The rows are grouped in 4 ways, from coarse to fine. Each group lies inside one group of the grouping before and may be the whole of it. The rows also spread widely along 15 directions, which tell nothing about the answers.
In the rows, zero is written as 128.
Some rows, each with its group in each grouping after it:
[190 129 140 164 155  95 176 162 132 128 110 171 156 167  73 107 120 117
 106 109 157 160 110]
q449 loza q83 Maro
[126 147  98 156 156 117 129 141 147 132 108 162 165 123 115 145 145 106
 134 176 122 148 165]
q449 loza q730 sov
[ 80 110  95 106  83 123 122 124 112 124 183 151 108 167 163 117 108  87
 141  66 141 115  88]
q624 biz q488 pini
[116 107 183 168 140 137  73 131 160 152 119  80 131  97 130  82  51 135
  83 110 172  92  76]
q624 Duvad q800 Bofe
[ 89 104 102 138 111 145 132  83 104 141 117 128  87 153 154 161  87 150
 113  51 102  94 142]
q910 lin q604 laba
[ 77  99 150  78  43 130 122 114 117 155 115 147 131 106  76 137 119 190
 140  36 112  88 152]
q449 pil q150 ruzig
[ 89 141  83 147 170 141 133 147 171 138 112 156 126  92 199 105  88  75
 115  79 145 122 115]
q910 gigam q292 kem
[136 112 181 131 107 152 107  93 118 102 132  59  53 103 105 123 132 180
 114  44 125  89 129]
q910 gigam q988 Bog
[106 132 110 105 131 147 136 118 122 123 120 128 119 118 153 102 122 169
  64 130 137 113 162]
q624 zovok q215 lezi
[135 128 108 167 112 162 135 160 146 129 107 166 126 155 109 103 146 162
  99 168 158 154 117]
q449 pil q150 Zan
[142 169  91  80 182 126 150 185 192 119 126 123 109  67 156  82 162 100
 117  73 150 157 129]
q910 lin q23 misiv
[212 155 137 131 145 101  81 148 175 102 156 107 150 144 106 149 108  97
 143 136 132 131 139]
q624 zovok q433 duna
[139 151 100 113  96 158  94 119 139 120 139 139  79  95 127 133 182 153
 133  94 137 143 127]
q624 Duvad q796 Kesu
[119 117 104 120 157 120 121 107  88 103 162 102  63 161 164 155 168 109
 138  72 106 140 113]
q624 Duvad q168 lav
[142 169  87 141 116 174  90 118 164 108 142 128 125 103 182 152  90  98
 115 145 151 111 134]
q624 Duvad q800 zudo
[140 118 111 136 162 112 116 136 145 131 132  99  97 149 125 115 143 128
 109 125 130 150 151]
q449 sas q851 kodag
[124 134  84  69  77 120 123 106 144 124 156 114  99 152 124 154 132 129
 141 107  85 123 202]
q624 Duvad q796 Dakir
[168 172  95 112 174 100 126 151 163 103 138 131 136  97 128 110 165 105
 111 145 135 149 187]
q910 lin q998 liv
[105 127 106  92 178  97 124 197 169 128 159  68 138 139 155 142 121  82
 157  81 108 116 156]
q624 zovok q215 tanuf
[ 71  99 157 175 157  69  79 156 140 154 144  79 133 112  98 100 138 106
 154  99 123 116 132]
q624 zovok q629 zofof
[ 86 111 105  95  94 151  70 131 146 123 164  78  85 140 166 152 128 146
 153  74 112  85 145]
q910 Feve q278 Fud
[132 117  91 152 166 131 133 163 167 104 118 118  95 168 151 114 150 149
 105 107 102 141 189]
q624 zovok q629 bepa
[105 149  82 129 118 143 220 112 169 158  87 107  77  83 128  96  91  94
 100  94 116 153 179]
q624 biz q251 Bave
[125 152  74  58 143 160  98 163 148 142 149  86 128 126 177 214 125 111
 157 105 128 110 132]
q449 pil q356 suzo
[137 116  97 106  62 131 105 144 181 129 145 196 143 190 121  95  97 133
 126 130 135 132 128]
q910 gigam q988 Vol
[126 130 124  82 190 129 129 122 133 125 126 102 141 116 157 141 120 100
 118 162 123 141 104]
q449 loza q83 rus
[117 142 141 168 147 141 130 137 124  89 128 125 153 110 129 143 122 128
 122 135 132  93 154]
q910 lin q998 liv
[167 102 133 132  87 114 158  93  61 121 121 178 116 201  78 194 117 163
 132  34 106 117 129]
q449 pil q150 ruzig
[133 125 159  95 121 155  83 119 148  79 155 102 145 129 151 156  98 119
 141 130 127  95 106]
q449 pil q356 suzo
[ 50  92 124 102 113 145 154 147 123 157 125 101  91 145 123 120 136 152
 142  74 111 123  97]
q910 lin q23 misiv
[150 123 126 182 219  81 129 185 171 155  97 110 129 122 118 112 120 102
 121  55 128 146 134]
q624 zovok q215 lezi
[149 127 125 153 147  82 145  96 121  93 130 134  91 146  84 156 182 105
 181  86  57 165 171]
q624 zovok q433 duna
[147  86 163 204 169 136  89 146 143 117  78 141 122 169 102 107 138 229
  68 118 122 104 164]
q910 gigam q988 Bog
[123  85 169 130 123 131 112 143 102 147 112 158 157 181  85 139 119 190
 121 123 127 125  65]
q624 zovok q433 duna
[138 147 125 135 189  61 115 136  95 111 155 113 131 105 120 124 166  99
 115  79 143 120 152]
q910 lin q23 misiv
[112 106 107 108 102 149 107 110 158 120 142 133  94 168 154 124 109 123
 133 117 102 137 111]
q624 Duvad q796 Dakir
[126 120 126 144 168  84 162 141 108 176 112  77 103 121  93 115 115 115
  95  76 145 137 139]
q449 pil q150 Zan
[ 95 175  81  61 120 148  83 141 108 157 152 104 150  68 150 171 168 149
 113 175 157 107 159]
q624 Duvad q796 Kesu
[195 109 147 155 156 143 138 125 175 100  84 162 116 172  96 151 118 150
 144  99  80 156 119]
q910 lin q998 liv
[119 126 110 108  87 134  89 122 163 112 154 126 133 148 140 119  99 132
 112 140 119 103 174]
q624 Duvad q796 Kesu
[102 139 124 146 130 132 146 128 162 127 105 137 124  89 104 163 144  93
 201  94  79 148 132]
q624 zovok q215 lezi
[144 119 162 133 144 133  51 120 109  90 131 122 148 120 125 157 145 195
  97 118 134  80 156]
q449 pil q150 ruzig
[170 136 108 144 183  95  98 166 155 122 147  80 101 149 133 110 139 125
  93  96 146 127 161]
q910 lin q23 misiv
[156 139 126 112  89 132 184 133 133 100 142 163 101 134 108 105 121 107
 133  37 142 146  98]
q624 Duvad q800 zudo
[149 147 124 100 107 128 134 113 138 100 162  92  93 121 124 130 125 101
 136  93 124 130 136]
q624 Duvad q800 zudo
[ 96  93 169 158 131  91 125 119 129 108 143 117 112 139  86  74 158 115
 143 117 118 146 113]
q449 loza q83 Maro

New rows. What belongs after each?
[103 111 142 103 156  99 116 109 172 121 125 120 132 112 133  77 103 109
 115 123 103 132 136]
q910 lin q604 laba
[144 143 113  98 148 120 121 171 129 102 163 145 150 155 137 116 154 120
 118 142 158 136 101]
q910 lin q23 misiv
[ 98 132 121 151 169 115 159 145  89 130 128  93 118 110 125 147 143 123
 116  84 144 110 155]
q449 sas q851 kodag
[172 142 126 120 135 151 122 145 149  85 141 131 103 139 134 149 153 126
 145  95 122 143 109]
q624 Duvad q168 lav
[149 131 121 154 107 113  95  93 135  98 158 168 157 156 148 132  56  77
 117 120 154 104 124]
q449 sas q851 kodag
[115 109 124 100 182 111 161 139 134 137 109  71  92 145 106 118 175 144
 114 145  93 167 160]
q449 pil q356 suzo
[170 124 142 116 128 159 128 117 179 117 114 106 106 135 118 121  99 124
 124 143 124 150  98]
q449 loza q83 rus
[137 103 167 181 180 137 156 166  96 117 110 167 152 160 123 102 108 144
  88  93 176 124  34]
q910 lin q998 liv
[125 141 114 185 145 103  94  89  71 129 142 157 137 124 140 183 115  89
 146  87 137 110 102]
q624 zovok q433 duna
[114 141 107 171  99 110 143 123 126 124 143 155 112 116 112  78 132 103
 102 111 160 134 145]
q624 biz q488 pini
[128 123 173 114 147 115 121 195 203 165 101  88 161  92  66 131 109 122
 181 101 110 135 104]
q624 zovok q433 duna
[132 115 132 132 124 148 146 158  93 111 137 146 129 188 108 173 149 159
 145  97 128 120  86]
q910 lin q23 misiv
[106 116 137 132 162 106 127 146 142 119 150 125 136 123 148  74 105  82
 111 112 163 135  87]
q449 sas q851 kodag
[130 162 117 128 120 114 167 164 128 129 126 127 172  95 100 167 111 113
 133  85 138  92 194]
q624 biz q251 Bave
[107 119 131 170 112 144 190 182 149 111 103 193 139 156  79 113 164 138
 164 102 117 155 104]
q910 lin q23 misiv
[100 119 113 110 131  98 104 129 156 134 147 112  95 128 113  67 172 126
 122 140 120 157 142]
q910 lin q23 misiv
[186 123 116 147 192 153 175 125 125 105  79 172 110 173 129 185 135 149
 131  78  90 159  99]
q910 lin q604 laba
[ 66 131  99  73 154 134 123 108 105 155 133 107 123  90 180 142 110 113
 105 112 130 108 119]
q624 biz q488 pini
[113 124 137 106  92 126  94  64 127 156 133 103 109 103 114 145  78 116
 135 108 116 107 118]
q910 lin q998 liv
[130 120 154 167 122 155 108 120 142  90 125 160  86 115 111  70 186 156
 123 129 141 159  83]
q910 gigam q292 kem
[142 133  79 108 160  96 111  86 119 143 130 127  71 131 133 120 174 128
 106 111 107 166 159]
q910 lin q998 liv
[156 155 112 129 139 159 146 145 145 131 112 114 118 105 129 164 113 127
 121  98 139 122 131]
q624 biz q488 pini
[ 88 121 125 108 119 132  66 142 176  96 156 125 104  90 154  85 171 122
 149  99 128 129 128]
q449 pil q150 ruzig
[170 133 164  97 116 124 139 112 153 102 104 150 142 109  82 119 114 165
 108  90 113 118 151]
q910 lin q23 misiv
[125 134  91 122 112 146 143 157 161  95 139 163 150 170 149 108 120 123
 101 165 140 132 163]
q449 pil q356 suzo
[137 165 100 154  95 124 141 124 169 100 137 142 140 112 114 125 105  90
 135 140 123 116 200]
q910 lin q998 liv
[ 76 105 130 157 103 114  98 131 119  97 181 132 145 172 142  93 124 107
 119 166 143 106 132]
q624 biz q251 Bave
[ 74 111 179  97 168 138 128 140 139 140 116  43 106  57 128 109 124 134
 139  77 125 104  85]
q910 Feve q278 Fud
[125 121 151 146 143 110 145 122 132 115 117  61 110 138  70 150 154 153
 139 145  73 126 205]
q624 zovok q215 lezi
[121 108 129 129 168 152 107 102 175 127  96 124 132 141 172 135  57 118
 112 146  93 127 106]
q624 zovok q433 duna
[146 140 106 197 124 132  97 181 161 174 106 114 109 126  84 156 142 152
 145  78 148 123 142]
q910 lin q23 misiv
[141 148 117 134 146 112 123 159 130 127 137 146 149 122 123 128 131 116
 119 106 155 119 137]
q910 gigam q292 kem
[111 126 119  77 134  97 102 133 138 142 161 130 143 125 149 129 101  81
 149  72 131 123  89]
q624 zovok q215 lezi
[157 152 149  88 151 132 145 129 156  81 117 135 157 104 107 115 148 143
 109 181 111 133 173]
q910 gigam q292 kem
[ 86  93 145 133 151 146 197 111 102 111 115 117  93 158 138  93 120 130
 106 121 116 142  80]
q910 Feve q278 Fud
[ 99 129 110  83 145 120 141 127 141 118 151 121 104 119 154  46 153  97
  91 163 155 170  99]
q449 pil q356 suzo
[ 91 102 114 116  75 141 118 116  74 125 141 161 118 178 106 154 170 200
 115 119 116 108 152]
q624 biz q488 pini
[176 141 143 174 130 143 123 127  88 107 128 159 141 148 104 168 124 149
 117 104 159 110  94]
q910 lin q998 liv
[155 116 140 151 161 166 135 119 163 109  86 136  94 134 125 162 125 147
 152  75  88 144  92]
q910 lin q604 laba
[162 127 137 185 178 123 137 112  90 103 110 124 120 147 121 146 127 152
  74 127 132 116 152]
q624 biz q488 pini
[129 145 124 136 121 143 125 144 141  92 136 199 182 105 166 140  78  99
 123  65 160  88 108]
q624 biz q251 Bave
[125 107 149 146 122 111 156 110 139 107 108 151 124 153  81  85 141 156
 106 143  95 150 162]
q624 zovok q215 lezi
[155 134 106 100 121 157 145 127 107 138 120 108 118 164 141 165  85 170
  67 118 139 100 154]
q624 Duvad q168 lav
[173 158 134 142 133 127 141 162  79 158 147  81 132 113 101 159 104 123
  97  77 213 101  90]
q449 loza q83 rus
[149 134 130  88 131 150 155 147  99 140 124 110 122 135 113 164 130 155
 111  92 155 125  97]
q449 pil q356 suzo
[124 130 119 138  87 129 138 130 157  90 162  94 111 176 104 141 127 103
 168 163  88 132 173]
q624 zovok q433 duna
[132 133 138 125  99 137 134 144 169 108 111 142 114  97  79 125 175 161
 155  83 101 137 172]
q624 biz q251 Bave
[194 177  84 119 130 112 120 173 129 106 152 177 171 148 128 142 140 128
  88 135 172 124 176]
q624 Duvad q168 lav
[168 151 107 118 147 125 138 205 185  89 145 141 107 126 125  84 183 128
 135  73 144 163 132]
q624 zovok q433 duna
[123 123 126  88 154  84 101  66 128 123 133 148 123  96 143 117 108  89
 121  80 113 136 130]
q449 sas q851 kodag
[110 100 159 100 154 131 124 138 171  68 132 159 141 144 143  83 143 115
 141 134 104 152  92]
q449 pil q356 suzo
[135 124 154 120 168 110 106 139 137 121 111 135 188 129 115 141 101 146
 105 154 121  97 155]
q910 gigam q988 Vol
[165 161 103 122 194 109 110 191 161  94 143 148 162 123 153 135 155 106
 131 117 141 139 136]
q624 zovok q433 duna
[142 135 134 166 131 149 122 133 120 110 147  87  92 143 121 167 133 112
 162 107 128 130  89]
q624 zovok q433 duna
[ 84 105 155 136 182 118 148 153 126 115 122 104 108 117 130  89 158 131
 128  94 119 144  92]
q624 zovok q433 duna
[169 158 100 116  97 115 126 126 139 155 134 134 123 128  87 155 125 114
 148 117 132 150 134]
q624 zovok q433 duna
[136 149 131 147 119 115 152 166 131 168 123 137 149 109  72 142 127  98
 168 109 154 153  74]
q624 zovok q433 duna
[112 121 132  94 101 169 180 140 125  79 145  87 109 166 119 173 141 148
 152 127  86 112 165]
q624 biz q251 Bave
[108 129  70 163 144 136  99 157 127 124 124 165 137 154 155 177 154 150
 130 102 126 111 186]
q449 sas q851 kodag
